The same things were measured in two ways. Each way mixes the same 11 hidden numbers, adds some noise and spreads widely along 6 directions of its own, which tell nothing about the thing.
In the rows, zero is written as 128.
Some things both ways: the first way, then the second way.
[153 150 102 147 108 127  99 149 138 117 142 145 139 169 138 128 143 177
 127 140 129 131 101 123 119 157 135 131 131]
[134 163 130 136 103 150 126 132  92  71 156  54 129 133 120 134 112 176
 159]

[154  92 145 110 117 152 151 100 107 172  81 111  88 136 153 136 130 100
 111 124  80 167 154 137 151 137 104 174 124]
[113 117 186 201 104  95 105  74 215 160  74 144 142  99 170 144 125 119
  68]

[108 182 101 194 154 192 114 209  92  70 166 100 188 117 124 110 119  95
 163 136 186 149 128 163  94 190 161  48 133]
[120 114 240 147 113 147 138  72 198 119 119  86 132 130 130 147  91 173
 111]

[147 111 107 137 104 150 153 133 133 133 111 138 136 145 146 132 103 125
 122 117 139 129 118 103 103 120 132 150 111]
[121 113 140 153 139 111  92 100 147 184  94 169 158  99 120 133 149 144
 162]

[ 94  89 148 103 158 173 171 144  85 137  73 101 107 158 135 159  88  62
  96  67 103 124 147 144 132 163 124 189 133]
[ 82 182 169 186 118  76  52 129 155 121  90  79  88  50 146 155  93 127
  31]

[ 69 130 154  96 142 104 135 123 101 182  99 113  78  83 121 117 125 105
 111 112 122 182 180  70 159 101  98 112  85]
[110 171 115  67 102 146  83 138 138  72 132  10  92 141 121  95 109  57
  72]

[156 113 128 115 154 197 148 114 109 132  60  98 161 149 126 119  71  96
 114  94 145  92 105 139 139 147 147 159 164]
[154 118  90 162  95  86 183 143 164 133 133 164 175 102 153 115 180 134
 134]

[139 135 120 147 147 123 155 118 133 121 121 111 151 143 104 147 169 140
 140 133 123 121  82  98 138 144  85 158 138]
[139 111 101 112 120 129 158 138 125 104 143 140 143 121 142 163 124 145
 171]

[123 124 120 112 119 145 117  90 140 163  95 132 122 164 116 144 145 148
 156 107 119 163 115 101 123 134 136 138 114]
[ 46  99 146 140 121 142 135  78 187 138 151 162 130 158  98 103 158 163
  86]

[ 98 122 144 100 100  61 152 139 154 140 115 118 116  59 100 126 100 170
  97 154 124 108 119  81 146  88 113 135 131]
[139 132 112 141 121 115 139 145 156 138 104 137 145 136 161 111 152  78
 139]

[ 91 106 130  98 134 151 158  94 124 136  93 135  83  96 173 102  45 127
 103  95 158  94 141 140 131  92 165 114 113]
[100 143 173 218 127 189 105  94 116 119 142 125 134 111 144 156  93 125
 141]

[151 161 117  92 101 180 126  95 133 126 106 166 151 130 114 106  72 122
 124 119 190  80 130 149 116 138 151  97 126]
[113 113 129 166 125 164 141  96 145 170 177 122 124 113  79  69 133 122
 132]

[114 111 160 134 154 157 152 109  89 162  84 108  92 126 125 149 129  73
 143 105 154 166 146  99 122 153  80 120  96]
[124 183 108 163 148 184  38 151  55 130 115  74  97  44 145 153  60 115
 182]

[148 108 163 199 138 139 114 168  80 148 108  94  91  95 136 165 111 146
 157 113 177 192 129  82  70 200 137  80 101]
[140 155 179 183 103 176 203 129 142  99 172 143 160  92 143 144 133 156
 159]

[124 136 127 117 115 126 168 120 108 146 108 140 118 122 125 149 126 135
  94  83 119 113 131  70 128 150 105 198 119]
[131 124 125 164 107 125 132 119 146 171 118 140 123  83 129 131 157 121
 115]

[109 128 153 108 175 149 180  75 138 150  73 107 139 106  70 120 130  71
 161 116 158 152 128  83 156 123  96 101 125]
[132 108 147 117 114 146 166 141 137 124 135 135 144 114 119 158 153 105
 125]

[ 92 175 102 107 151 173 140 106 101 119 132 131 147 111 126 116 117  92
 130 110 153  82 148 189 128 124 123 106 135]
[169 128 127 155  99 146 141 166  85 158 100 127 103  81 155 179 150 132
 117]

[157 134  82 150  85 149 140 159 115 124 140 149 147 166 154 149 132 185
 124  81 109 144 102 107 100 151 172 174 123]
[ 90 131 228 172  89 152 145 107 175 122 131 107 144 122 114 138 156 172
  75]

[ 90 128 114 128 180 230 160 101 124 107  82  87 175 144 122 100  99  72
 169 101 142 129 114 192 142 154 179  95 158]
[ 73 117 206 225 102 143  87  92 170 156  92 138 137 100 158 168 141 142
  47]

[107 151 109 147 172 183 113 124 121 121 105  84 176 125 114  98 114  94
 161 147 154 129 115 161 132 140 140  85 149]
[137 109 116 149 100 128 131 107 149 104 117  95 150 141 153 146 116 157
 167]

[136 100 116 165  91  93 134 183 114 167 134 111 120  83 105 169 109 152
 136 144 129 160 127 123  79 125 110  99  87]
[140 103  83 146 134 142 108 156 121 155  96 141 157  93 155 118 116 126
 170]

[ 58 156 125 147 165 118 102 209 122  93 133  96 133 116 144 121  77 101
  88 138 142 107 156 100  89 155 148 155 143]
[148 171 126 124 102  29 146 125 154 118  89 119 122 106  96 131 170 127
  97]

[143 149 112 112 124 141 117 100 103 143 123 128 120 120 145 131 126 140
 120 134 136  95 134 160 128 112 104 131 135]
[172 117  43  90 116 106 159 150 114 148 146 155 116 130 149 116 162 101
 155]

[143 154 112 125 133 170 119 128 134 106 120 138 154 206 128 107 168  93
 130 146 123 154 117 115 158 162 100 149 131]
[131 177 186 127  98 119  85 114 125  75 108  18 120 101 106 150  99 165
 110]

[115 141 138 126 151 145 136 145 118 130 100  97 138  88 115 129  85 117
 113 107 129 121 149 123 112 167 165 147 157]
[110 118 100 198 133 168 115 112 128 154 139 117 117 123 119  80 100  77
 123]

[178 150  87 113  96 176 114 109 159  71 149 169 146 204 179  86 120 127
 116 182 140  84 103 204 145 115 129 130 150]
[143 173  66  30 151  60  24 114  86 115 165  50  91 146  81  81 109  81
 124]

[142 127 127 134 160 160 159 130 109 126  94 123 123 145 154 128 102 130
 113  60 130 143 133  84 124 146 169 165 140]
[100 141 205 156 121 137 128  99 149 105 141 107 131 137 121 166 133 150
 112]

[176 143 118 181 121 141 100 151 104 146 132 109 134 129 122 164 155 132
 166 148 146 174 135 119  63 174 111 113 118]
[137 159  95 105 130  67  70 137 121 180 107 114  95  80 112 133 159 101
 144]

[134 149  97 141 100 123 103 175 125 117 158 147 132 150 139 148 111 151
 134 124 150 145 135 123  70 116 157 110 112]
[147 164 103  68 141 151 121 199  46 137 134 122 119 115  74  95 165  99
 129]

[ 73 124 115 125 101  82 110 160 122 122 145 116  95 113 169 140 115 166
  88 155 104  99 124 124 116 104 111 170 118]
[113 152  77 115 115 112 119 115 142  79 137  99 115 139 132  99  87 114
 135]

Other things, the second way, with their names:
Z878: [104  84 179 166 107 146 110  79 156 143 119 123 142 160 132 165 133 124
 115]
Z529: [202 178 156 100  78 120 178 165  94  57 143  32 121 108 130 198 117 146
 207]
Z381: [109  79 132 165 164 195 184  91 142 127 157 187 148 152 108 116  63 128
 211]
Z99: [173  93  63 123 134 176 152 146  95 141 155 139 149 121 135  82 113  93
 144]
Z241: [ 76  87 143 136 121 158 144 102 167  80 147 108 145 196 124  92 104 171
  77]
Z39: [177 128 161 163  86 101 149 129 110 105 111 115 139  98 156 230 122 160
 167]
Z28: [117 139 132 162 125  30 104 116 148 151 103 178 116 103 163 195 160 164
 116]
Z134: [130  70  71 140 140 213 155 125  78 141 164 185 136 138 148 147 101 185
 223]
Z800: [125 159 144 111 114  72 117 141 138 133 107 103 116 134 116 139 195 119
  85]
Z361: [117 112  82 131 129  90 162 154 124 124 121 210 142 118 144 169 160 106
 127]
Z958: [ 99  84 120 117 109  94 122  55 186 103 145 125 137 178 157 172 118 213
 182]
Z523: [116 170 172 113 128  82 109 130 150 108  93  89  81 105 147 192 118 149
 116]
Z112: [195  86 113 155  89 160 176 160  97 158 133 135 159  83 134 129 133 179
 157]
Z194: [ 83 188 113 152 137  63  18 111 127 163 106 115  63  64 129 154 119  59
  77]
Z574: [ 48 126 159 125 192 129  49  76 146 145 143 151  99 154 102 114  92  85
  80]
Z779: [131  87 225 181 121 143 187  98 186 123 109 149 174 152 122 152 123 114
 118]
Z838: [108 106 156  96 133  72 165 128 176 174 136 236 145 140 143 153 219 169
 101]
Z430: [157 141  99 124 140 145 156 185  93 131 114 141 141 127 144 120 149 111
 172]
Z822: [175 124 142 130 110 126 176 136 133 108 135 112 136  97 120 146  92 120
 162]
Z461: [168  69  80  93 126 106 148 126 109 146 149 167 135 183 142 106 137 178
 120]
Z335: [119 121 111  75 134 103 125 117 137  76 142  97 139 152 107 129 119 157
 131]
Z188: [126  99 145 172 126  88  86  88 153 147 105 133 151 119 158 159 117 182
 131]
Z116: [155 141 159 129  86 114 212 117 145  53 174  74 112 102  90 181 100 109
 126]
Z709: [ 95 141 149  87  83  61 123  74 181  60 163  45 119 192 115 158 157 203
 129]
Z719: [184  90  54 144 128 180 150 132  94 161 149 140 141 150 157  87 122  93
 189]
Z986: [156  99  77 101 129 149 103 160  85 204 132 144 118 134 136 114 174 107
 169]
Z425: [100 147 151 158 163 147  34 113  79 177 132 127  92  97 108 148  86 123
 162]
Z875: [124 130 116 139 147 121 109 125 109 123 125 167 129  84 150 171  96 158
 146]
Z757: [ 95 109 132 187 105 152 137  76 149  92 151 121 148 144 121 139  93 143
 149]
Z471: [106 110 100 121 139 108  56  89 135 143 131 107 146 135 106  98 116 135
 135]
Z285: [132 139 115 104 145  22  81 135 129 176  84 169 112  91 128 169 184 134
  91]
Z544: [122 137  93 136 112  88  80 118 116 167 103 119 111  92  88 119 140 144
 144]
Z225: [107 121 153 146 162 133  98 128 158 160  69 186 138 106 162 111  98 135
  89]
Z2: [131 131 192 103 118 139 157 158 131  91 147  88 123 160 112 127 131  85
  45]
Z840: [ 89 122 165 158  91  92 129  82 191 108 113 114 148 124 125 157 152 184
 104]
Z944: [ 93  98 158 117 162  96 146  91 198 156 130 181 141 168 103  84 154 104
  73]
Z688: [190 243 132  94 101 132  53 221  41 113 100  16  91  67 170 146 143  89
 127]
Z345: [145  99 170 131  91 135 204 137 157 102 111 122 177 157  99 117 158 168
 119]
Z450: [137 173 216 215  72 166 148 160 106  79  87  84 120  63 186 252 108 173
 127]
Z232: [ 77 128 123 204 123 185 160  93 179 142 136 185 161 103 129  87 147  78
 116]
Z65: [126 103 111 172 113 151 129 123 138 124 132 100 136 120 167 138 103 192
 171]
Z699: [139 124 184 129  98 124 158 107 161  80 155  95 145 145 137 161 132  87
  80]
Z916: [116 119 107 141 152 183  71 131  92 119 139  79  84 118 161 138  48 109
 118]
Z520: [174 150 158 173 118 201 148 164  92 137 120 108 165 130 156  99 146 128
 167]
Z68: [163 111 123 113  88 109 100 105 152 126 123  63 140 112 135 135 116 123
 132]
Z867: [148 116 135  90 142 153 138 125 115 105 129  92 110 166 138 154 116 111
 142]
Z912: [159 119 139 102  90 189 135 163  85  87 149  58 164 168 145 114 132 207
 163]
Z264: [ 97 137 111 117 137 139 162 129 131  79 165 127  94 140 126 132 101 119
 102]
Z475: [149 158  62 111 124  30  76 145 129 169  94 142 145  95 130 102 190 104
 129]
Z778: [133  70  67 111 140 116 140 113 171 144 106 168 138 163 161  82 117  95
 100]
Z336: [176 138 124  93 135  48 166 139 126 126 160 136 126 129 106 145 154 121
 149]
Z366: [111 122 141 147 138 118  98  93 161 189 134 154 143 130  96  64 158  93
  98]
Z290: [106  91 113  91 124  86 116  89 165 152 134 159 132 142 128 160 173 156
 133]
Z628: [125 133 182 131 132 104 139 124 152 127 123 133 121 129 133 143 152 128
  45]
Z130: [124 113 106 102 138 101 116 137 120 112 118 112 112 144 139 159 105 171
 163]
Z973: [141  56 129 144 133 142 160  80 136 132 164 148 143 154 109 150  74 186
 207]
Z161: [169 151  27 145 144 114  64 155  64 145  99 111 125 104 156  93  93 125
 191]
Z37: [ 79 126  83 184 179 167  74  97 108 202 144 197 112 120 105  55 112 101
 141]
Z855: [ 48 135 195 136 157  98 110  92 200 126 109 153  91 116 138 155 107 188
  65]
Z981: [164 140 128 144  86 113 133 153 130 126 131  94 150 113 157 127 151 141
 135]
Z644: [127 108 158 103 160 120 133 113 131 125 134 148 111 161 124 135 119 115
  73]
Z287: [121 114 132 128 144  97 139 100 184 181 130 177 142 104 105 107 161  91
 135]
Z987: [121 123 147 140 135 118 112 118 149 139  90 115 134 153 130 120 137 128
 127]
Z412: [123 124 122 146 102 173 177 149 156 126 148 130 143 106 137  77 150 124
  77]
Z596: [170 172 115 113 101 126 172 170 109 110 142 115 147 113 121 102 175 118
 139]
Z164: [119 109  53  90 144 132  63 119  98 140 127 123 121 120 139 107 101 202
 165]
Z269: [115 132 191 164  97 136 161 120 174  94 115 109 160 129 127 127 136 125
  78]
Z280: [ 75 119 124  93 176 111  91 103 172 149 119 187  98 161 154 102 116  98
  65]
Z215: [173 107 137  72 144 141 153 136 116 110 143 103 142 165 109  95 107 124
 131]
Z794: [129 160 113  37 144  45  48 122  91  78 125  37  71 166  92 159  94 118
 107]
Z273: [127 127 123 154  80 117 149 136 150 103  97  82 126 132 144 146 140 143
 122]
Z343: [ 99 107 145 150 173 168 136 104 120 115 124 175 136 130 100 113  61 166
 135]
Z30: [ 96 129 192 204 153 192  90  80 128 179 109 157 111  96 104 128 103  62
  81]
Z934: [117 177  76 140 133  76  76 161  91 107  85 105  98 111 153 161 125 122
 143]
Z534: [120 126 172 137 161 117  97 109 122 150 122 178 143 125 126 143 117 146
 122]
Z825: [103  70 113 139 104 142 118  69 165 126 136 103 146 188 122 118 116 159
 163]
Z479: [135 149 135 117  82  91 148 157 133  95 161  69  97 124 147 175 152 135
 117]
Z505: [127 138 143 142 106 152  91 136  99 136 101 104 114 119 151 168 125 166
 153]
Z348: [228  77 130 109 118 110 135 113 108 164 126 126 170 133 151 144 129 179
 194]
Z53: [139  80 103 121 125 143 162  86 147 134 157 124 136 167  89  75 117 145
 138]
Z561: [ 80  78  98  64 143  86 142  76 205 122 176 131 114 173  88  87 120 139
 107]
Z145: [207 136 107  26 136  57 144 141 132  97 130 118 152 163 148 125 147  87
 133]

Some of these things the first way, each followed by its name:
[134 142 113 139 130 128 123 149 119 138 127 124 138 127 111 145 121 134
 132 122 142 130 125 121 101 142 124 116 122]
Z561
[147 134 122  64 105 144 159  84 138 134 105 169 118 126 123  99  87 114
  90 135 144  74 131 169 175  96  99 114 118]
Z99
[163 127 139 122 129 128 136 169 109 140 120 129 110 141 133 139 118 100
 100 114 120 184 173 107 123 143 136 136 123]
Z215
[123 131 133  56 133 140 168  57 128 148 103 152 105 136 111 123 137  99
 105 116 113  96 136 177 194 103  80 131 129]
Z916
[152 115 117 146 125 138 155 134 114 152 112 120 113 122 142 166 122 117
 126  97 106 147 156 110  76 144 141 181 124]
Z973
[136 128 125  95 123  90 106 107 163 150 137 144  79 149 138 126 144 115
 126 181  99 159 169 158 129  89 101 116 118]
Z794
[110 132 119 120 133 148 150 162 120 110 127 111 133 152 144 153 131 113
 111  98  75 147 150 158 113 168 164 188 157]
Z461
[119 136 122 150 125  48 124 169 115 131 158 128  83 124 139 180 164 200
  93 118  90 125 116  89 110 157 101 183 124]
Z264
[150 117 134 178 122 109 110 180 134 141 129  97 129 123 107 147 150 153
 151 153 111 205 121 107 108 180 133 104 123]
Z269
[ 99 133 125 148 168  98 103 165 127 127 122  80 131 128 116 154 140 143
 132 144 101 133 116 120 106 145 126 158 156]
Z934
[156 177  80 112  97 119 133 112 123 105 158 167 147 132 157 109 125 164
  90 144 151  50 105 133 134  72  98 154 131]
Z529
[ 91 109 109 136 143 120 198 140 109 122 121 118 104 102 172 146 103 122
  80  73  97  97 145  92 110 112 137 225 129]
Z39
[109 159 122 103 118 123 153  87 176  80 145 159 126 125 130  89 145 130
 120 172 142  92 118 140 163 129 104 120 137]
Z30
[117 120  82 112 115 138 168  99 147 143 123 138 122  95 162 108  89 151
 120 102 109 114 139 145 122  75 179 140 123]
Z878
[157  99 138 132  95 113 107 139 153 149 108 126 112 129 120 131 102 135
 129 178 136 150 123 126 108 128 111 105 109]
Z475
[138 127 116 120  76 127 149 135 143 114 127 134 152 121 111 130 121 163
 123 148 124 110  89 136 134 135 129 133 134]
Z981
[119 127 104 135  83 111 112 142 133 153 139 136 112 144 146 160 138 142
 130 141 109 141 144 109  70 132 118 172 102]
Z544
[118 143 137 119 150 135 131 153 131 107 128 134 119 120 114 110  98 112
 118 134 159 126 142 160 141 152 143  71 134]
Z628
[178 120 121 160 165 152 184 135 107 116 104 105 132 145 160 133 147 135
 103  82  86 153 116  98 151 172 147 203 163]
Z699
[124 137  73  84  95 137 137  60 146 138 124 164 131 154 166 103 116 175
 113 131 121  57  91 162 154  50 113 154 121]
Z958
[145 162 107 146 163 145 132 126 105 116 134 132 126 120 154 120 114 116
 107 124 160  79 139 145 112 137 108 137 135]
Z116
[106 141 120 161 131 120 109 148 117 146 142 100 130  51  97 153 107 159
 173 142 167 135 129 164  74 141 145  44 118]
Z479
[ 64 145 110 100 140 116 145 159 166  88 127 117 172 145  86 116 119 148
 118 125 102 111  87 128 164 139 157 142 159]
Z241
[ 95 132 124 136 127 104 111 175 105 126 146 132 102 135 125 162 121 144
 125 118 150 128 123 138 100 139 111  98  98]
Z855
[136 146 134 142 161 126 124 160 130 105 142 120 114 128 123 127 130 113
 129 139 131 157 152 161 127 160 144  87 146]
Z644
[ 91 109 132 150 145 135 147 126 117 120 116  99  95 112 161 151 121 116
 128 129 120 117 133 139  97 148 121 159 132]
Z194
[ 87 146 113 148  98  98  86 191 155  82 171 115 147 101 116 118  99 148
 124 217 151  87 107 186 104 137 121  79 134]
Z161
[149 116 156 160 160 131 123 170 118 153 113  79 111 103  96 154 137 105
 173 127 120 242 173 136  94 178 163  61 136]
Z2
[111 146 108 136 174 197 106 135  92  90 125  91 146 155 166 113 106  92
 152 129 150 116 122 225 132 124 158  84 160]
Z280
[ 97 119 103 117 119 118 169 109  96 159 120 143  92 112 156 168 115 156
 105  57 115 105 134  93 100 103 122 188  99]
Z134
[ 92 165  67 106 153 216 129  96 133 113 105 109 196 134 148  74  79 102
 145 112 141  81 123 184 133  86 186 122 160]
Z825
[134 158 136 125 104  89  95 142 160 146 143 143 114 112  89 124 146 144
 132 180 131 160 152 108 116 155 110  92 110]
Z53
[ 91 157 106 129 121  81 109 152 140 145 138 111 145  98  96 137 148 167
 124 149 101 126 123 103 124 127 116 141 131]
Z273
[142 119 123 132 127 127 131 107 150 149  99 120 136 173 109 138 173 145
 141 132 100 162  99  78 149 155 101 169 124]
Z840
[119 154 133 153 109 129 106 193 123 108 140 112 147  76 111 109  80 156
 138 149 182 155 132 125 104 151 179  42 126]
Z520
[125 108 148  97 154 128 129 106 112 195  76 104  93 127 103 158 120  81
 140 106 114 174 176 118 114 107 109 127 116]
Z130
[185 112 176 122 150 126 135 117 135 152  83 120  91 119 104 144 100  96
 127 134 155 159 159 107 107 155 117 111 138]
Z336
[ 94 163 133  99 136  48 155 139 141 134 150 154  91  65 104 114 129 160
  83 126 135 116 155  66 158  96 100 119 109]
Z867
[147 146 114 156 176 159 121 151 132 107 116 109 167 189 110 119 152 103
 147 134 137 153 101 116 139 168 117 122 144]
Z335
[ 98 125 125 111  80 115 129 154 146 146 130 137 132 119  89 133 129 151
 156 135 127 189 124 110 127 125 146  74  94]
Z912
[137 142 131  89 135 136 111  58 166 155  86 136 128 169 104 107 164 145
 150 142 120 153 109  86 168 123 113 132 135]
Z709
